Each new row is followed by what is left after taking away its nearest point in the smallest flat space through zero that holds the last named rows.

Z8 (5 x 11):
[[ 55 -34 -11 -51 -11   4 -19 -16 -48  23 -36]
 [  4  -7 -14 -29 -67  13 -57 -46 -14 -32  38]
 [ 53 -30  25 -34 -18 -27   4 -13  19  -3  13]
 [ 33   9  -4 -38  -6 -12  -7 -26  39 -12  90]
 [ 84  21  14 -37 -43  10  30   5  -9 -47  43]]
New rows:
[-10 -35 -29 -39 -27  32 -10 -30  32  15  30] : [-10 -23 -15 -13 -17  36  25   2  25   9  -3]
[-20  21 -41 -12 -38 -12 -24  25 -26  36 -14] : [ -5  19 -19  -9 -35 -30  -2  33   3  29   1]
[ -5 -20  39 -17 -32 -13 -16  37 -23 -17  23] : [-17 -12  23 -15   0  -8 -13  42 -25   4  24]
[-20  10  35  -8  40  -1   3  10 -14   3  -3] : [-12   7  36 -17  18   1  -9  -1 -18  -9   5]

Z545 (5 x 11):
[[-24  -9  16 -27  29 -24  23  18 -10  22  12]
 [  4  37   8 -40  22   5 -55  24 -41  15 -31]
 [-18  -5 -19 -14   3  36  -1   1   0  31  19]
 [-22 -27 -48 -20 -28  53  13   0 -31  50   5]
 [-44 -54  33  -8 -30  48 -26 -16   6  27  34]]
New rows:
[ 43 -26  35 -39 -43  33 -26  31  35 -22 -25] : [ 39 -18  12 -46 -17  20  14  41  40  -8 -13]
[  8 -11 -19  -3  12  -1 -32 -20 -15 -15  31] : [  7 -16 -20  -5  13 -14 -18 -17 -20 -15  28]
[-37  19  18 -44 -22  22  35 -27  -1  24  14] : [-12  38  19 -28 -25   7  25 -30   3  -3  -4]
[-21 -28  26  33  10  -1 -22   9 -11 -12 -34] : [-19 -14  -4  32  25   9  -4  12  -2   0 -24]
[ 15  12   0  19  30  35  32  43 -23  12  12] : [ 17  -2  23  29  11  31  17  34 -22  -4   6]

Z873 (5 x 11):
[[-26  12 -17  47 -46  44 -33  -7  40  90  20]
 [-21 -71  18   5 -70  -4 -43 -55  -9  28   6]
 [ 22 -52 -10  17 -36 -22 -52 -22  14  25 -10]
 [-23  -6   4 -38 -43   9 -31  -6  12  31  19]
 [-49 -43 -49  56 -26  15 -18   2  -2  28  18]]
New rows:
[-35  14  40  25 -22  29  19  -6  11  -2  12] : [ -7  -1  16  10 -10  -2  -4  14  19 -18   2]
[ 27   2 -23 -39  15 -37  30  40   2   9  30] : [ 18 -13  -2  -4  -4 -22  35   6  -5  26  29]
[-29  35  38  20  36   4  28  32  13  32 -37] : [-31 -10  28   1  14 -20  -1  25   5  22 -37]

Z946 (5 x 11):
[[ 35 -17 -38 -23  14 -19  -7   3 -82   8 -19]
 [ 23 -82 -39   7 -20 -49 -24 -25 -50  -6 -26]
 [-11  -3 -18 -22 -17 -63  -8  53 -59 -40  56]
 [ 11 -19 -48 -28  61 -29 -41   3 -31 -30   5]
 [ 14 -35 -16  19  11 -31  56 -32 -37 -39  -5]]
New rows:
[ -3   2 -27   6 -19 -28  -1   6   2 -33  -8] : [  2  19 -21   3 -14  -5   0   4   8 -15 -20]
[ -4 -42  14   0  10 -16  22   0  29 -31 -18] : [  3 -16  15 -18   5  -2  10  23   8  -6 -19]
[ -9 -27  30  20  17   1  -6  26  12   1  -2] : [ -1 -22  26  15  21   3   1  28  -6   5  -6]
[  8 -23  13   0  -6  10   5  13  15  14  51] : [ 19 -26   4  -3   9  15   7   3   3  18  37]
[-32  -7 -29 -52 -14 -15 -15  -7   2  24 -15] : [-35   2 -19 -42  -9 -11  18 -15   8  12 -11]
[ 48  18  -7 -26  -2  12  63 -32 -30   0   9] : [ 26   1  -7 -28 -14   1   4 -20  13   0  22]

Z727 (5 x 11):
[[ 79  65  11   8  11 -41   7  12  29 -13 -58]
 [-52 -21  29  -7   4  12 -23 -42 -30  -3  11]
 [  2  16   4  35  28 -50  -4  47   7  27  24]
 [ -3 -35  19   5  11   0 -22  34  -3  -1   3]
 [-10  12   0 -14  32 -14 -22 -11 -12   5  19]]
New rows:
[-24 -17  30 -56  -5 -20  15   5  18  14  19] : [-11  -5  29 -50 -12 -24  24   6  25  12   7]
[ 63  63  12  -5  19 -41  -9 -16 -63 -11 -11] : [ 29   3   0   5 -15  -3   7   7 -65  -5  13]
[  9  21 -25  63  -4 -35  28 -10  46 -11  -8] : [ -4 -16 -18  26  15  -7  -8 -19  28 -26   0]

Z288 (5 x 11):
[[  3   8  16   9  -3 -19  38  30 -20  18  -2]
 [-14  42   6  -6 -21   6  53 -31  -1 -46   2]
 [-22  -9  47  70 -17 -10  41   7 -14 -34  12]
 [ 37  58 -16  39   5   5  70 -10  17  34  -4]
 [ 21  26   4  14 -23 -44  52   9  -7   1   1]]
New rows:
[-12  -6  11 -17 -44  -7 -16 -26  -2  27 -44] : [-14  -3  17   2 -39   3  -5 -25  -1  31 -43]
[-16   7 -16  10  -7   9 -32 -28 -26 -22  -5] : [ -5  14 -15  13  -4  -2 -13  -8 -34   2  -8]
[-21 -23 -19  -8 -36  49  20 -44  -4 -33 -18] : [  3 -35 -21   1 -32  18  19 -10 -11   9 -21]
[  6 -10  -4 -13  -1 -13  12 -16   5  -3 -23] : [  1 -16   2  -2   5  -4  10 -11   3   1 -23]
[ 12  -8 -34 -34  -2  43  -9 -26  15 -73  12] : [ 28 -18 -18  -3   5  18  13  22  -3 -26  10]

Z929 (5 x 11):
[[-51  28 -23 -20  15 -24  39  14   4 -12  51]
 [ 13   0   6  42 -27   5 -21  46   5  18  -2]
 [  9 -27 -45   8   4 -11  23  -4  38 -16 -18]
 [-16 -26  25 -15  18  21   9   1  30   5   4]
 [-30 -24 -49  19  19 -61  23  -4 -25 -13  19]]
New rows:
[ 28 -13  18 -20 -10   9 -27 -42  -7 -14  24] : [ 16 -14   0  -2 -16  -2 -16 -13   9 -13  38]
[ -4  28 -25 -51   2   4  49  35  -9  28 -21] : [  3  -4 -10 -32   5   0  30  33 -24  39 -35]
[ -9   1  -6 -27  34  32 -11  18  25  -4  48] : [ 16  -6 -21  -6  24  15 -28   7  -1  -5  26]

Z526 (5 x 11):
[[ 31 -40   6 -58  13  -7  -2  25   2  -5  14]
 [ 18   0 -32  -8   2  76  -1  14 -39  24  21]
 [ 12  22  10  36 -56 -58  -9  22  18 -29   9]
 [ 34  -7 -20  10   9 -27  21 -17  15 -15   5]
 [-26  -8 -23 -25 -25 -30  -4 -44  30  -9  11]]
New rows:
[-36  -4  40 -36 -28 -21 -38  29 -24   0 -38] : [  6  -1 -10  -8  -9  -9  -5  -5 -25  -2 -28]
[ -8  42  15  12  34 -20  27  14  17 -33   4] : [-13  34  -3 -15  18   4  17  14   9 -25  22]
[ 10 -16 -33  25 -36 -19 -16  25 -37  29  31] : [-10 -26 -14  16   4 -29  -8   4 -26  33   7]

Z113 (5 x 11):
[[ 20 -28  10 -60  28  16  20  14   2  37   1]
 [-17  11 -10  -2 -12   9  11   2   0  21  46]
 [-46 -40   5 -58  11  29 -24  20  30  26  24]
 [-11 -30  24 -23 -20 -37   7  14  13  35  11]
 [  9  -2  18 -37 -11  21 -21  50  64 -29  -3]]
New rows:
[ -9 -19  20   0  -8 -36  22  -3  -7  -1  -3] : [ -9  -5   6  -3   4  -2  16  -1  -2 -16   4]
[  7  -3 -16  -5  -4  -8  48 -63  32 -59  -9] : [ -9 -18 -12 -23  -6  -9  47 -59  37 -39   6]
[ 39   7 -14   2 -12  -8  22  24  30 -12  -6] : [  2 -11 -24   5   0  -4   7   2  11   1  -3]
[-23 -17   8 -13 -15 -23  -5   0  -5   4   9] : [ -2   0   0 -10  -3  -4   1   0  -9 -11   3]
[-48 -12   6  -7   2  -2   4  13   1 -11  -1] : [-19   3   5  -3   6  -2  22  13  -7 -13  -5]

Z249 (5 x 11):
[[ 18  11   8   3  16  34 -14 -68 -16 -27  31]
 [ -8 -23 -10  10 -24  13  18  27  -6  -3  -1]
 [ 30   4  90  57 -39   6 -16 -24   5 -16  15]
 [  4  21 -12 -60 -31  -8  22   7  44 -15  41]
 [ 12  38   4 -13  29  28  48  -5  -5 -62  -7]]
New rows:
[ 17   9  15  20  35 -35  16  47 -49  72   8] : [ 27  15  11   0  18  -7  31  21 -43  41  47]
[ -2 -49  12  -1  -1   9 -22  -2  43  -1 -22] : [  0 -37   7 -10  13  15 -11  -7  41 -16 -24]
[ 10 -36  15  -5 -21 -10  16  20  32  28   8] : [ 14 -22   8  -4  15   4  17  -5  14  12   0]
[ 23  68   3 -25  42  15   0  25   9 -51  35] : [  9  18  -5   9  15  11 -30  39  -7  -7  31]
[ 23 -32 -20 -23  -2  14  -6  16 -26  -8  -3] : [ 31 -15   5 -21   1  -1 -13  12 -15  -8  -6]

Z914 (5 x 11):
[[ 41 -35   3 -27  36  17   6 -21 -50   1 -22]
 [-12   6   3  26 -22  16  29   5  -9 -34 -20]
 [ -6 -31 -31 -15  21  40  67 -90 -44 -22  -6]
 [ -7  54   2   6  25  -6 -37 -26 -18  -9 -17]
 [ 35  34 -14 -16  -4  31  90 -71  18 -45 -23]]
New rows:
[ 39   0   6 -31  28  25 -38  17  22  21 -13] : [ -5  -3  -7  -4   6  37 -13   4  17   1  -9]
[-15  18  22 -22  15   7  49  20  -7   3  -3] : [-25  18  21 -21  22   1  29  21 -11  13   3]
[-14 -20 -34   9   6 -50  26 -33 -14   6 -42] : [ -3 -12 -24   9  -1 -60  13  -7   2  11 -42]
[ -5  11  33  18  -6   1 -44  20  12  -2   8] : [  3  -6  22   5  -2  15 -10 -10   7  -6  10]
[  4 -25   0  -7  47  21 -46  21  -5  55  26] : [ 1  6  0 14 20 37  2 10 10 13  6]

Z417 (5 x 11):
[[ 13   6   2 -40 -21   5 -41  26 -66 -19 -16]
 [ 10 -30  29   2 -20   1 -14  26  15   9 -11]
 [ -4   3  23   1 -44 -45   9  19  10 -37  -3]
 [-39  -7 -30  27  -1 -13  -4  44  17  -5   4]
 [-24  26  28  54 -41   9 -11  31  35 -25   6]]
New rows:
[ 14  31 -32  31   2 -24  -7   8  13  -8   3] : [ 34  13 -16  15   2 -16 -15   5   7   6  -5]
[  0  -9  -8  45 -21  22  22   3  12  -2 -50] : [  7  -8 -18  22 -15  13  24  -7 -11  -6 -52]
[ -4   1  36 -32  -3  -4  21 -29   2  -1  16] : [-25  -2  16 -18   1   6   5   1   0   3  16]
[-16 -39  13  -1  18  34  32   0  12  32  36] : [-19 -14  15 -11  -6  18  25   8 -15  -1  35]
[-15  -5  22  -3  21 -16  18 -26 -26 -35  42] : [-17 -24  27   6  21   2   0  -2 -19 -19  36]

Z936 (5 x 11):
[[ 10 -18  15 -34 -47  17   0 -42   5 -13  -4]
 [ 54  -9 -35  18 -20 -21   5  24 -30   1  31]
 [-41 -90  -1  14   9  57 -32 -16  18  16  -8]
 [ 56  -9  26   3   0 -36 -19   0  -4  -6 -22]
 [  7   9  27 -45 -28   0 -47  22  40  39  -4]]
New rows:
[ 10  10  -2 -13  13   0 -38   8  -5  43  61] : [  4   6  14  -6  24  -1 -18 -29 -14  13  39]
[-77 -41  16  -2  29  33  -7 -71  16  25  11] : [ -5  -1   5   0  13 -22  -5 -34  -5  28  29]
[ 30 -11 -17  -4  14  -8  11   5  51  25  22] : [ 20  -7 -11  -3  19  -5  26 -15  47   9  14]
[  4  -7  -2   8  75  26 -26  -5 -23 -21 -30] : [ 17  13 -14 -25  27  30 -23  -2 -21 -12  -4]
[-31 -37  35  46  35   6 -24  25 -22  18  31] : [-13  -2  44  11  -5  -4  -6   2 -25   2  35]
[ 32 -16  66   9  20 -27   8 -10   3  12  68] : [  3 -11  58   5  20  -9  17 -15   7  13  75]

Z761 (5 x 11):
[[-22   1  21  12  26 -51   8  26  38 -38  -1]
 [ -9  16  28 -30 -40  10 -50  -1  21 -19  -8]
 [  8  -2  18  -6  -2 -15  30  16  -5 -20  -6]
 [-17 -39  15  -4   0 -37   6  33  12   0  42]
 [ 31   6   5 -23  32 -49  43  14  -2   5 -48]]
New rows:
[ 26  38 -15 -14 -28 -34 -37 -16  18   4   8] : [ 26  27 -18   8 -21 -29  -1 -10   1  -5  25]
[ 18  22  21 -24 -41  -2  -6  30   8  23 -10] : [  4  22   1  14 -13   1   5  23  11  20   2]
[-18  14 -39 -39  35  18 -21 -26 -37  27  32] : [-21  22  -8 -41  29   0  -1  -7 -26 -16  24]
[-40 -16   8  20 -38  24   5  13 -16   3  32] : [-24   3   1   6 -11  -2   6   7  -5  13 -14]
[ -6  15   4 -17   7  -6  -9 -19 -36   7   7] : [-13  14   8 -10  11 -14  -6 -13 -29  -4  12]

Z309 (5 x 11):
[[  7  30 -67  15  11  18 -40 -38   6 -31 -21]
 [-13 -38  40 -13  28  32 -31 -44 -64 -36 -16]
 [  9 -13  40   4 -18  20   3   2  49 -23   3]
 [ 16  -1  -3 -21 -23  -9 -75  13 -17   2  14]
 [ 32  26  21  -3   8  23 -54 -12 -24  -6 -17]]
New rows:
[ -9  18   2   5  11 -26  24 -17   7 -16  -9] : [ -4  13  10  -4   1 -29   0 -10   2 -15  -2]
[ 25 -13  15  -8   1  -4  19 -14   7   3   5] : [ 24  -9  -3  -9   1  -8   7 -16   1   3   5]
[  6  20  12  -6  -7  15  27 -44  19   9   1] : [  1   9   3 -18 -16   1   6 -35   3  16  13]
[ 52 -19  13  14 -32  -3   6  -6 -13  15  13] : [ 42 -21  -9  19 -24  -1  13 -20 -14   5   8]
[  8  33 -15 -26   6  12 -30  -1 -22 -51  24] : [  0  27   0 -23   6   3  13  14 -10 -36  29]
[  2 -18  -1  21  -1  18  16 -12 -24 -11  29] : [ 14  -2  -5  22  -8  15   6  -2 -14  -2  30]

Z137 (5 x 11):
[[ -3  -5  18   1  -7  -5  -7   7 -17 -20 -22]
 [-35 -43 -12  11   2  15 -89 -16 -66 -20 -26]
 [-34 -18  13 -17 -16  23 -36 -21  39 -25 -17]
 [ 76 -25 -44  31  19 -11  12 -24  11 -26  47]
 [ 26 -20 -32 -38  31  21 -50  39  13 -66 -10]]
New rows:
[ -3 -23 -13   7   0 -11  -7 -10 -10  15 -26] : [  3 -15 -12  -2   2 -10   5  -1   7  12 -24]
[ 20   7 -14 -28  29 -17  42 -28  15  11 -11] : [  2  -5  -9 -27  25 -12  14 -32  -5   3 -27]
[ -9 -23 -12 -41   4  12   6 -24  19  32   5] : [  9 -26   1 -31   2  -2  13 -13  -8  12  -9]
[ 39   0 -27  13  -3  -9 -14  26 -22  22  11] : [ 15  -1  -2   5 -23  -2 -15  13   7  14  -4]
[-29  13 -20 -30 -30  20  37 -33 -30 -10 -10] : [-10   9 -32 -32 -21  20  35 -27 -27 -23  -4]

Z416 (5 x 11):
[[ -9 -16  16 -11 -16   9   2 -23   8  28   5]
 [ -5 -25 -52 -14  28  -9  47  -2 -15  15 -23]
 [-32  37  -9 -64  59   7  27  16   2 -21  34]
 [ 13  -1  -4  13  -9  33  27 -23  -5  25  19]
 [ -3  14 -38 -17 -31  17  21 -36 -42   6  42]]
New rows:
[-31  30  32 -13  29 -14  42  15  21  11  25] : [-15  15  13  17 -10 -30  26   7   0   9   8]
[ 35 -41   3  40  -9 -25 -40  19  34  38 -22] : [ 17  -5 -18  -3   7 -11 -19  12  13  23  24]
[  5  38  24  -6  42  14  15 -29 -11 -13 -40] : [  4  29  20  -4  14   4   2 -42 -22  -9 -42]
[-20 -40  -7  22  -6   6  15   6  22  40 -20] : [-23  -3 -10  12  -7   5  -1  16   7   6   9]
[-21  30  -6   2 -19  17  36 -22  14  -5  36] : [-20  10  -4  13 -15 -10  20  -5  23 -11   0]

Z703 (5 x 11):
[[-13   7   4 -43 -18  17   4  26 -20   4   5]
 [  9  39 -17 -13 -25  13 -28  46 -29   1  33]
 [-40 -13 -16 -28 -20  -6  -7  27 -29  29  -8]
 [ 40 -12  17   5  10 -24  -4  45  27 -20  25]
 [ 22  -9 -34  14  25 -46 -27  65   1  -4  26]]
New rows:
[-26  -9 -25  10  38 -42  28  41  19  21 -36] : [-10  31   2  13   3  -1  25  22  17  12 -21]
[  3  22  22  31 -43  17  24  35  29 -29 -10] : [-18  15 -13  23 -14   8  27  27  14 -23 -26]
[-24  12   4   1  -6  41 -40 -23 -24  23   6] : [ -4 -13  13  -3  20  18 -29  -3   0   8   9]

Z139 (5 x 11):
[[-39  17 -41  28  20  20  -3  -5  24 -19  52]
 [  7  26  11  29  -2  40  -6 -13 -15 -11 -15]
 [ 30  -4 -27   3   8 -19  20 -29  15 -35 -12]
 [ -4  -6 -13  15  20  14  40  13  28 -15  36]
 [  7  18   7 -12 -12 -48 -24  26  14  33  32]]
New rows:
[ -3 -21  15  15  -4  10  16   1  -7  14  -2] : [ -1 -11   1  17  -5  -5   3  -9  -2   9   3]
[ 17 -18 -17 -25  23  13   5 -17   4  43  56] : [ 30 -10 -10 -19  16  23  -4 -34 -12  36  28]
[ 14  49  -2  -7 -39  58  -2  25 -15 -13  18] : [ 11  15 -22 -38 -36  22   5  17  -8 -18  10]
[ 37  15  -1  11 -18 -22 -23  53   7   6 -18] : [  6  -6 -22  11  -5   3 -14  40   5 -12 -20]
[ 51  27  -9  25 -41 -44   1  15  51   1  22] : [ -2 -11  -7  12 -36   5  -2   7  20  -1  -8]

Z898 (5 x 11):
[[ 19  19 -19 -31 -38   0  35  19 -15  19 -21]
 [ 18 -83  -8  -4  -2 -11  -8  40  36   9  33]
 [-10   2  21  33  -3 -17   1  21  21 -11  35]
 [ -5   8 -19 -22 -38  -5 -29  42  -5 -11  39]
 [ -3   5  51 -15 -18  13 -15  35 -20  32 -25]]
New rows:
[-16 -24 -20  -2  42 -27  28  11  -5   4  16] : [-24  -1  -7 -12  32 -19  14  18 -23   8   7]
[-12  26  38 -13  42  -3  38   1  30  35 -10] : [-14  19   2 -35  32  -1   9   7  26  18  14]
[-32 -14  29  20 -14  38 -29  26 -17 -23 -36] : [-18 -16  -9  23 -18  25   6  15  -3 -33 -27]
[ 41 -15  42 -27 -29  20  16  -9 -23 -26  -9] : [ 34 -13  33 -12 -20  13  10 -19 -13 -44  12]

Z542 (5 x 11):
[[ 13  12 -46  27  29  24 -63 -43  14 -18  22]
 [ 10  23  39 -11 -10 -19  -5 -34 -12 -21   2]
 [  3  18 -36  -1  25 -20 -16 -21  18   0  12]
 [ -9   3 -56 -33 -28   7   3 -46 -25 -49 -17]
 [-12   6  12   7  27  16 -12 -32  41 -12 -34]]
New rows:
[-29  23 -37  34 -18   4  10   6   3  33  39] : [-34  27  -3  27 -25   9  16 -15   6  16  15]
[-34  -4 -35 -35  15 -15  12   4 -35 -12   6] : [-28  -4   6 -12  28   1  -7   4 -22  -5   6]
[ 24  42 -31 -37 -15 -19  35  35  32 -21  34] : [ 24  30  -1 -14 -14  23  14  27  38 -31  20]
[ 14  12  39  23   2  -5  37  26 -12 -26 -33] : [ 19  16  -6  28  14  -5  17  17 -10 -28 -15]
